There are 4 ways to turn a row about zero (a turn may also mirror it). The second row of each pair is the first, turned, with some noise. The first 24 pairs use one turn. New pairs use 2 turns, one after the other, and a turn may come again.
(in the rows, 128 means zero)
Known pairs, each followed by its turns in order:
[ 50 145 147 160 150]
[ 85 154  61 141 171] | J_935

[140  88 119 126 135]
[117 154 113 122 153] | J_833

[175  51 124 133 125]
[151 136 208 147 112] | J_479

[140 118 136 133 156]
[144 102 141 121 132] | J_479

[133 150 111 147 134]
[128 110 133 161 127] | J_833

[150 101 126 153 102]
[110 146 170 129 126] | J_479

[127 120 107 114 133]
[127 133 136 108 113] | J_935

[134  97 181 147  98]
[127 105  85  80 147] | J_833

[122 139 142 133  86]
[102 132 108 151 157] | J_803

[139 116 123 158 153]
[144 132 132 107 160] | J_935

[ 95 115 158 179  76]
[ 84 173 143  77 103] | J_479

[126 130 143 161 139]
[117 115 140  93 132] | J_479

[ 99  81  50 123 160]
[116 207 111 183 125] | J_833

[133 103 131 148 107]
[ 98 107 122 114 141] | J_803

[138 122 139 121 124]
[128 124 130 112 141] | J_833

[133 177 146 142 135]
[123  83 103 142 139] | J_935

[ 69 198 177 206 116]
[ 39 210 156 165 118] | J_803

[132 118 117 149 122]
[119 119 141 118 138] | J_803

[156 118 160 187 103]
[ 68  94 143 148 121] | J_803

[139 126  98  81 117]
[150 140 116 180 135] | J_479

[135 206 122 109 150]
[117  63  89 117 111] | J_935

[101 157 137  96  95]
[168 123 144 109  88] | J_833

[120  52 181 111 136]
[177 198 124 164 118] | J_935

[134 133 102 147 126]
[127 120 156 129 146] | J_803

New pairs. What belongs after each?
[124 122  79 116 152]
[143 136  95 161 104] | J_935 J_479

[167 126 166 100 121]
[104 156 157  93 134] | J_833 J_833

[134 146 120 108 136]
[123 137 115 149 139] | J_479 J_833

[182 146 107 109 164]
[151  73  88 120 128] | J_935 J_803

[104 135 141 150 118]
[143 147 145 121 104] | J_479 J_833

[128 153 143 111  53]
[132 153 196  92 110] | J_803 J_803

[125 101 116 110 134]
[138 151 149 124 147] | J_803 J_833

[206 126 181  97 140]
[ 89 115 208 160 121] | J_935 J_479

[162 130 143 111 163]
[157 115 102 125 161] | J_803 J_833

[118 120 123  62 139]
[121 117 148 177 169] | J_803 J_479

[125  56 137 108 116]
[148 203 133 132 140] | J_803 J_833

[ 96  76 173 159  50]
[196  88 158  89  63] | J_479 J_833

[ 91 131 131 108 110]
[132 115 116 154 154] | J_833 J_803

[ 86 159 150 115 100]
[ 70 115 143 103 109] | J_479 J_935

[141 192 115 116 121]
[104 117 174 118  85] | J_833 J_479

[120 103 132 136 121]
[140 135 117 112 135] | J_803 J_803

[176 151 116 125 118]
[ 90 126  90 129 105] | J_479 J_833

[130 121 177  83 132]
[166 137 110 177 144] | J_803 J_833

[126 130 146  90 139]
[117 108 161 116 131] | J_803 J_935

[131 141 127 169 116]
[118 145  88 129 109] | J_479 J_935

[206 133 124 134 128]
[ 65 127 122  90  83] | J_479 J_803

[206 146 124 171  75]
[141  94 183  80  67] | J_935 J_479

[172 166 138 143 206]
[ 67 167 103  86  82] | J_833 J_803

[129 145 138 148 123]
[123 150 131 127 107] | J_479 J_833

[115 115 113 128 116]
[113 123 129 135 145] | J_833 J_479

[ 94 134  52 127 140]
[ 82 135 176 173 149] | J_833 J_803

[178  94 158 121 126]
[169 147 125 109  85] | J_833 J_803

[121 146 108 134 107]
[115 132 137 154 105] | J_479 J_833

[ 61 125 135  97 129]
[163 133 183 171 114] | J_803 J_833

[130 206 192 139 153]
[ 86 106  46  83 120] | J_833 J_803

[122 128 140 138 136]
[132 136 134 127 110] | J_479 J_935

[128 103 143 200  74]
[125 203  75 152 116] | J_479 J_803

[124 169 130 138 177]
[120 119  79 101  98] | J_833 J_833

[109 130 134 138 106]
[125 135 118 101 137] | J_935 J_479

[116 116  74 135 173]
[ 93 127 113  76 153] | J_833 J_479

[114 137  94 194 119]
[104 144 173 102 181] | J_833 J_935

[124  77 131 142 147]
[152 140 145 169 113] | J_935 J_803

[149 149 124  92 121]
[119 112 118 153 164] | J_803 J_833

[117 148  99 121 141]
[113  98 125 134 123] | J_803 J_479

